All groups share one centre, and each spreads out both ways along 10 directions, with some noise.
In the rows, 128 means zero.
Some rows, each with its group after it:
[110  95 150 137 161 139 121 128  68  94 137 170 197 158 149 157 107 121
 118 168 104 103 178]
Z_233
[110 101 139 119 117 119  63 160 152 133  94 111 122  96 127 211 106 156
 152 146  87 121 102]
Z_408
[113 113 103 149 189 109 109 158 123 134 213 121 124 121 111 102  77  93
 163  90 116 139 131]
Z_539
[141 200 126 148 195  83 179  99 152 101 139 130  86 125 141  79 106 160
 108  81 137 110 109]
Z_408
[118 110 149 185 135  74  93 210 124  81 108 130 134  84 140 138 129 100
 119 169  77 133  77]
Z_115
[119 167 116  72  99 173 180 135 184 113 135 100 157 101 105 111 122 147
  91  92 128 177 164]
Z_74
[147  78 147  98 104 120 135 106 125 158  51 165 168  62  88 155 159 175
 163 169 111 143 108]
Z_233
[161 144 150 128 152  69 102 122 118 139  88 118 148 131 152 100 149  99
 207 149 128 101  82]
Z_408
[100 118 127 146 140  56 123 124  99 108 118 182 129 107 115 127 144 119
 159 134 101 125 134]
Z_233
[119 169  64 132 114  91 130  88  98 126 110  95 136 149 107  48 157  88
 168  93 155 146 133]
Z_168
[113 187  95 153 113  65 145 111  72 125  82 101 134 114 129 114 151 149
 140 118 111 136 125]
Z_539
[147 170  90 124 156 152 171  79  99 149 115  84 133 142 114  75 123 166
 122  94 154 138 130]
Z_115
[105 119 133 163 149  87 150 123 145  65 117 192 124 112 130  72 132  87
  69 132 129 134 131]
Z_115
[100  80 140 118 145 124  89  79 137  73  75 206  98 169 107 152 157 135
 131 150 124  91 128]
Z_233
[ 96 135 167 114 160 134 101 184 169 131 163 117  70 108 134 197 112 168
 135  97  71 134 113]
Z_168
[111 143 205  87 152 148 129 147 201 146 128 112 125 124 174 154  70 150
  96 140 106 112 132]
Z_539
[164  83  96 123  47 155 167 100 111 138 126 166 118 145  75 141 146 161
 113 164 181 125 141]
Z_74
[137  96 178  89  88 121 115 127 137 191 114 150 147 122 141 159 125 122
 170 176 128 112 135]
Z_115
[132 182 166 125 198  95 119 126 131 145 139 124  82 140 163 137 142 152
 184  93 105  99 100]
Z_74
[107 158 154 109 139  86 147 104 159 126  87 148 104 105 131 147 113 179
 119 120 106 117 127]
Z_539
[115  68 125 139 124 147  92  91 135 138 154 185 103 151 136 162 107 105
 111 134 160  96 154]
Z_74
[127  72 125 155 129 181 116 155 118 153 177 122 111 129 122 150  97 129
  88 138 130 136 127]
Z_74
[126  96  86 167  74 150 142 142  85 130 135 120 123 126 102 124 140 125
  73 147 143 154 133]
Z_74
[180  88 101 138  49 165 104 131  81 157 124 114 150 154 128 162 166 105
 151 177 176 118 121]
Z_233
[100 117 163 127 130 126  63 157 166 136  72  96  84  99 146 148 172 114
 135 122  87 141  71]
Z_168
[ 47 121 175 137 144 129 110 127 123 182 127 142 114  71 181 171 130 123
  71 105  78 153 164]
Z_168
[122 134 152 116 162  80 123 157 163 140 131 130  95  87 101 159  97 182
 176 117  88 123  89]
Z_74
[ 99  64 111 157 142 130 107 101 107  71 123 181 113 195 100  99 105  99
  97 160 144  97 142]
Z_408
[133 111 105 181 146  70 144  81  86 135 150 176 107 153 124  74 115  98
 128 135 164 101 132]
Z_408
[138 129 106 133  85  73 115 111 119 175 142 151  87 113 115 152 153 121
 192 116 149 119 117]
Z_233
[160  93 105 157 128 142 101  72  99 180 160 161 106 144 152 166 123 118
 135 125 179  88 140]
Z_233
[114 144 119 126 120 158  83 132 131 155 139  82 113 146 169 160 125 107
 129 103 132 124 137]
Z_168
[136 111 133 165 164 163  83 162 106  81 103  84 128 168 147 137 112 129
 102 160 113 107  88]
Z_233
[108 126  66 132  84 106  86 107 158 119 171 131  68 168 108 131 108  81
 146  96 170 111 139]
Z_168
[127  93 168 124 172 153 187 152 145 135 159 160 127  97 101  97 105 158
  84 131 110 155 128]
Z_74
[159 151 100 165 107 115 164 143 127 121 181 138 102 109 131 189  80 177
  86 124 146 107 139]
Z_168
[185 151 133 111 112 183  98 153 159 125 122  41 140 177 161 106 129  95
 146 143 159 112  88]
Z_168
[124 134 116 103 147 140 154 140 125 145 118  87 132 110  78 110 109 188
 150 115 103 158 111]
Z_115
[149 135 125 168 142 159 116 127  95 165 187  99 106 166 180 133 118 102
 110 119 160 105 132]
Z_74
[ 93 110 100 137 106  75 108  81 139 104 110 193 103 132 113 160 103 124
 119 129 137 101 156]
Z_233
[121 121  95 149 107  42 111  85 131 179 139 173  92  76 119 161 102 130
 162 110 140 110 133]
Z_233
[133 174 134 106 107 132 150 146 119 113 154 122 100 172 127 116 183 126
 160 108 130 132 133]
Z_233
[163 121 102 125  68 142 134 169 142 140 137  71 182 105 115 131  71 123
 118 163 143 147 122]
Z_74
[133 116 173  84 155 177  75 107 201 178 123 111  81 140 162 169 116 135
 150 109 136 104 107]
Z_539
[101 168 147 115 125 139 140  89 148 156 119 106 137 135 184 122  93 120
  75 118 138 123 168]
Z_539
[121 142 161 102 186 156 136 140 176 133 144 103 149 115 148  92  87 114
 115 110 115 140 129]
Z_539
[145 105 179 145  63  68 134 166  95 193  94 154 169  50 157 159 163 117
 148 196 108 139 109]
Z_115
[ 94 133  96 117 104 162  60 111 164 136 167 111  81 159 152 199 103 108
 126  84 145 110 160]
Z_74
[129  87 165 162 150 149 142 154 128 102 138 166 136 110 145 152 102 140
  54 163 115 118 129]
Z_408
[120 141  84 156 153 132 107  96 140  65 148 152  70 178 121 130 128 121
 104  88 156  99 130]
Z_115
[113 128 151 135 128  92 119 138 156 121  70 120 141  84 143 128 107 137
 102 153 105 129 100]
Z_539
[ 79 126 113 144 127  77 117 135 140  40  62 153 119 121  95 123 118 145
  89 146  91 128 117]
Z_233
[122 126 205 100 167 119 142 166 120 158 135 111 181 129 153 106  87 127
 155 175  87 123 129]
Z_168
[ 92 170  97 145  65  88 123 168 111 112 112  78  97 136 116 132 137 136
 116 127 104 148 118]
Z_74
[151 189  88 160 107  70 155 118 136  91 132 137  80 123 126 149 134 162
 118 101 147 108 114]
Z_408
[120 152  97 146 113  51 138  94 121 174 164 162  83  88 121 154 110 140
 159  90 141 118 142]
Z_233
[142 148  83 145 131  82 179 158  93  72 207 158 130 157  71 123  93 147
 164 122 132 118 153]
Z_539
[146  98 165 141 151 129 136 165 144 169 187 126 119 124 139 134  46 134
 123 158 130 105 115]
Z_74
[122 169 100 138  93  89 139 129 103 162 137  89 162  99 147 129  95 116
 134 121 131 139 151]
Z_115
[107  78 173 100 164 137 161 126 154  78 133 224 137 132  89 111 138 139
 114 148 109 128 152]
Z_168
[100 162 142  95 160 178 172 196 109 124 178  43 113 177  91  62 125 152
 139 100  86 175 125]
Z_408
[131 140 109 142 107  83 147 132  89 100 124 154 120 140 102 143 147 154
 152 140 119 120 130]
Z_539
[116 111 115  83 115 146  95  65 120 159 103 125 166 168 127 134 100 119
 170 142 149 106 166]
Z_115
[125 114 134 102 146 134 111 127 159  75  70 142 110 139  88  81 203 117
 160 122 112 147  84]
Z_168
[135 144 144 122 133 143 136 146 140 162 154 107 106 112 142 161 114 157
 127 111 119 128 127]
Z_408
[164  89 141 154 139 176 112 155  83 109  87 125 141 127 129 148 198 145
 122 163 118 135  86]
Z_115
[125  98 103 125  92 137  59  98 143  89 109 141 118 206 136 163 111  92
 139 156 163  77 136]
Z_408
[142 135  84 185  93  94 155  93 119 116 155 171 119 120 153 129 107 101
  60 127 182 109 159]
Z_408
[124 122 141 152 156  78 162 124 118 144 126 189  44  67  89 188 152 227
 131 105  93 123 100]
Z_408
[ 74 128  86 154 126 152  61 147 137 108 140  99 101 108 146 171 137  95
  89  74 107 157 138]
Z_168
[150 153 140 114 155 124  93 107 144 125 123  91 158 186 173  74 103  63
 169 140 158  91 119]
Z_408
[137 106 127  96 196 131 130 101 184  77 102 154 177 121  91  67  87 115
 141 130 130 128 120]
Z_539
[130 144 119 178 161  75 171 137 161  89 147 163  30 112  96  91 132 160
  86  99 134 124  77]
Z_115
[129 195 129 136 109 103 119 128 122 168  72  46 114 102 169 138 141 153
 131 114 113 133  91]
Z_539
[ 90 135 101 127  95  68 128  81 108 123 103 178 170 103 127 127 137 101
 134 126 130 132 183]
Z_115
[140 144 127 109  88 151 132  96 171 129 142 122 133 168 168 153  72 117
  83 144 176  90 165]
Z_539
[137 131 153 149 137 100 141 121 158 106 140 183  57 136 140 129 161 127
 107 120 141 103 110]
Z_115
[126 121 149 134 133 115 120 141 117 125  93 118 158 114 141 110 133 112
 128 153 112 135 112]
Z_168

New rows. What belongs after each?
[130 143 156 136 156  90 158  98 161 106 118 182  78 132 137  89 148 128
 106 115 142 107 115]
Z_115
[136 118 137 156 136 124 108 143 102 123  99 104 177 124 159 103 121  90
 115 163 125 126 114]
Z_115
[156 147 166 136 182 163 185 138 124 113 113 116 129 123 136  64 169 146
  87 123 124 149  97]
Z_115
[126 119 145 165 130 145 127 173 142 145 154  97 175  79 180 141  54 104
  48 149 120 137 142]
Z_408
[158 112 194 127 151 117 114 121 169 140 120 165  62 161 162 128 147 123
 143 154 145  77  83]
Z_115
[137 157 190  90 179 132 130 147 102 161  94  80 171 136 152 110 143 155
 194 144  81 130 103]
Z_168
[154  92 131 143 160 152 121 149 138 126 112  96  96 145  93 106 101 161
 128 151 127 122  65]
Z_115
[119 153  97 115  62 104 106 130 134 113  94 100 130 141 120 147 133 123
 148 139 132 126 131]
Z_74
[137 127 126 115 137  91 129  65 141 171  97 127 104 147 114  97  90 149
 164 138 156  94 111]
Z_115
[ 83 156 160 140 151 106 140 136 143 154 131 109 134  88 173 114  87 118
  74 115 100 144 145]
Z_539
[106 196 151  90 103  97 151 185 153  91 132  94 116 143 114 105 155 129
 162 111  88 148 123]
Z_233
[109  82 146 124 111 115  48 137 147 121 119 137 160 161 162 151  75  61
 152 179 129  87 136]
Z_115
[ 93 152 128 136 184 129 102 133 125 105 109 118 113 101 138 132 170 132
 130  76  86 155 119]
Z_74
[103 131  61 130  90 118  83 118  89 125 128  96 184 128 122 160  91 104
 147 126 127 134 171]
Z_115
[147 125 141  95 111 118 124  98 161  78  63 150 163 156 121 140  99 149
 134 181 140  88 126]
Z_539
[127 118  95 192  74 125 126 151  74 117 130 127 199  90 167 129 132  63
  62 159 141 148 157]
Z_115
[150 114 139  81 124 154  96  93 175 121 128 145 113 185 132 175  92 140
 159 143 159  75 139]
Z_539
[148 111 119 154 104  95 127 133 129 108  94 140 136 112 123 119 129 116
 116 166 139 118 101]
Z_168
[112 132 160  81 176 153 136 140 133 117 151 126 153 163 119  96 127 123
 163 116 105 136 148]
Z_168
[109 151 160 101 124 141 118  94 139 174 118 129  76 142 162 171 157 155
 129 102 127 111 136]
Z_539
[121 140 142 140 179 172 138 150 117  54  95  98 137 157 130 121 122 167
  65 141  99 126 113]
Z_233
[130  79 105 168 183 148  78 106 136 141 166 155 143  88 153 158  90  92
 108 102 142 122 141]
Z_74
[114  96 141 144 139 106  54 143 156 154 109 111 135  86 161 196  54 125
 129 149 106 103 107]
Z_408
[133 107 131  93 112 142 134 140 126 178 120  94 131 117  87 148 105 179
 170 142 112 139 115]
Z_115
[129  73  82 171  75 136  88 136  96 141 145 129  89 139 105 183 115 130
 116 150 148 116 120]
Z_74
[ 98 138 162  72 190 127 136 148 144 116 178 155  96 153  88 156 122 179
 197  89  80 127 144]
Z_168
[158 100  83 139 114 100  69 100 142  97  59 119 164 130 110 117 103 102
 161 166 152 104  91]
Z_539
[105 201 140  68 119  98 195 116 172 127 117 140  99  95  95 145 138 212
 141  77 101 148 150]
Z_233
[158 164 136 108  93 111 127 159 116 110 110 112 109 152 115 154 191 152
 193 137 114 119  94]
Z_408
[118  71 174 129 143 153  73 131 158 157  73 134 123  91 154 131 164  95
 115 149 114 139  87]
Z_539
[ 91 181 115 160 128  32 135 147  72 137 104 110  99  94 120 148 139 174
 161 110  74 133 108]
Z_539
[ 84 155 136 154 147 109 139 123 109 177 137 115 100  82 158 108 151 116
  92  81 106 162 136]
Z_539
[134 104 162 129 156 188  72 190 137  92 138  88 162 167 164 139 114  84
 120 158 113 117 110]
Z_115
[117 101 145 114 154 146  93  81 152 123 128 170  94 173 142 140 130 115
 131 125 147  90 140]
Z_233
[143 123 119  96  99 142 161  89 158 136 140 168 115 134 102 138 126 152
 127 121 164 119 155]
Z_74
[145 116 131  97 119 139 116 110 150 112 155 159 115 183 119 168 102 139
 159 142 151  83 147]
Z_539
[141 147 127 135 139 100 143 166 160  95 126 100 161 101 121 105  63 128
 116 147 117 127 109]
Z_539
[119 130 115 187  72  61 107 130 109 130 132 153 153 102 184 139 117  54
  94 156 150 110 146]
Z_115
[128 144 127 142 109 130 118 146 123 181 187 116  47 132 144 179 152 143
 145  89 135 125 121]
Z_539
[105 122 147 126 151  75 138 134 155  96  88 157 141  90 112 123  93 151
 117 147  96 122 117]
Z_539
[112 185 162 131 136 140 111 161 121 181 121  28 144 121 204 124 106 111
 111 117 102 139 119]
Z_539
[139 153 171 124 117  98 158 154 138 153 130 146  99  93 140 148 171 152
 143 127 108 132 112]
Z_115
[113 114  73 189  71  92  78 158  96  71 122 110 121 169 129 133 114  74
 101 165 143 108 117]
Z_233
[148  63 106 147 127 132 101 137 140 118 182 179  91 135  86 146 130 107
 156 130 153 118 116]
Z_539
[ 99 165  87 129  92 162 130 187 124  93 175  44 114 185 107 111  89 120
 102 111 124 150 144]
Z_408
[149 132 101 148 100 144 117 179 113 162 159  52 122 119 121 155  84 150
 134 134 123 136 105]
Z_115
[112 138 144 106 104  90 108 115 122 144 114 152 156 119 154 158 141 106
 161 136 120 116 157]
Z_115
[137 160  75 150 104  85 178 102 138 107 155 167  74 117  89 123 131 157
 110  86 159 126 137]
Z_168
[115 117 109 142 170  91 152 149  98  72 154 154 183 124  89  75  93 108
 140 135 111 143 143]
Z_539
[143 155 128 131 149  97 147 146 168 168 193 112  90  99 130 153  56 164
 144  97 128 114 118]
Z_74
[ 87 151 127 138 127  72 146 170 131  81  94 115 177  80 115 121  74 145
  94 148  74 151 134]
Z_233
[108 163 166 119  77 106 125 120 101 160  89 129  76 144 162 205 171 181
 134 145 108 100 131]
Z_539
[123 132 111 161 139  90 145 150  87 113  96 124 148  80 108  82 168 122
 126 128 103 165 102]
Z_539
[ 77  88 140 141 132 101  87  88 119 145 107 185 106 118 141 151 131 108
 117 132 117 112 148]
Z_539
[129 113 166  83 139 128 115 143 108 103  67 136 149 159  93  97 207 128
 207 157  91 139  95]
Z_408
[ 71 178 151 115 173 105 141  86 166 176 123 118  97  89 169 119  94 143
  87  71 107 138 155]
Z_539
[113 147  95 138 101 116 145 111 126 104 124 133 129 125 121 154  91 157
  81 125 135 121 157]
Z_233
[155 128 114 158 135  95 145 176 131 166 167 101  92  68  94 163  79 190
 145 119 110 137  83]
Z_74
[ 95  53 178 137 138 139  77 131 108 148  95 177 118 118 140 145 192  95
 129 158 103 134 117]
Z_539
[111 100 170 131 112 147 118 168 214 102 107 137  94  97 139  97 146  87
  53 138 121 154  92]
Z_168
[102  82 138 141 130  81 126 142 160 102 179 206 104 119 105 168  54 131
 112 148 122 102 153]
Z_539
[104 171 193  96 173 145 122 160 126 170 146  84 109 140 168 148 132 157
 155 104  81 127 127]
Z_539
[129 127 167 109 118 132 113 183 139 151 137 100 144 114 142 160 121 131
 157 147  99 133 117]
Z_115
[ 80 133  87 174 110  52 105 122 101 127  97 129 120  81 120 109 137  99
 120 113 108 151 121]
Z_168
[120 125 149 141 186  57 123 101 119 111  88 192 113  99 121 122 159 143
 169 121 103 111 101]
Z_74
[114 142 113 116 132 132  93 135 150  93 160 151  59 164 108 200 150 154
 160  87 121 107 131]
Z_115
[118 207 171  86 135 132 170 146 175 139 161  87 123 158 168  94  95 126
 120 105 128 126 149]
Z_74
[165 127  98 143  98 108 147 104 114 114 116 135 156 152 119  87 118 102
 130 159 173 110 130]
Z_168
[111 178 158 104  96  88 195 108 168 153 184 155  55 176 135 110  84 150
 108 117 155  96 166]
Z_74
[ 95  81 108 154 126 146  63  94 115 125 144 163  94 160 146 168 134  91
 107 118 145 103 151]
Z_74
[109  69 112 123 125 146  74 129 131  73 113 172 105 158  89 178 148 127
 144 142 117 112 123]
Z_115
[162 106 145 171 105 134 143 169 122 135 147 145  82 108 133 152 166 141
  95 149 135 131  88]
Z_115
[159  86 102 173 125 110 117  91 110 187 129 143 124  81 134 119 127 104
 127 131 167 125 106]
Z_233
[ 61 150 201  89 192 126 143  99 157 147 111 150 127 117 164 118 102 144
  96 108  87 128 164]
Z_539
[116 110 133  98 118 132 153  85 165 149 147 158 117 146 113  93  87 120
 113 126 161 117 158]
Z_115
[124 136 167 119 111 120 128 137 114 133 123 121 101 191 145 121 143 129
 142 160 128  99 118]
Z_74
[149 160 160  91 147 120 104 108 171 176 112 120 103  97 156 185 134 167
 182 100 118 109 107]
Z_408
[131 158 120 143 121 119 101 146  96 138 110  60 168 139 162 116 111 101
 141 143 120 128 116]
Z_539
[137 117 101 152  82 110 162 101 104 164 125 140 145  98 120 104 117 120
  92 144 158 142 145]
Z_115
[110 133 108  99 119 129  72 128 123 119 128 120 108 150 109 207 134 154
 199 109 105 110 133]
Z_115
[149 137 127 112 182 137 180 168 132  87 199 140 145 139  80  84 114 142
 160 106 117 145 132]
Z_539
[123 162 148 147 182 141 123 157  94 116 190 103 122 182 169 138 104 120
 133 112 113 104 148]
Z_233
[100 168  99 130  78  59 165 100 117  84  74 157 145 122 111  83 166 115
 109 133 132 140 147]
Z_74
[151 142 178 140 166 136 161 187 116 111 106 123 111  87 124 126 204 173
 130 130  80 156  70]
Z_115
[145  76 156  88 165 167  87 113 210 114 110 146 144 135 125 123  90 108
 134 146 145 108 109]
Z_539
[108 145 114 188 203  91 133 113  60 105 177 162 106 141 145 163  93 163
 116 101 107  97 154]
Z_233
[147  72 171 101 172 159 100  90 148 167  91 157 137 112 135 152 128 149
 150 150 129 108 110]
Z_233
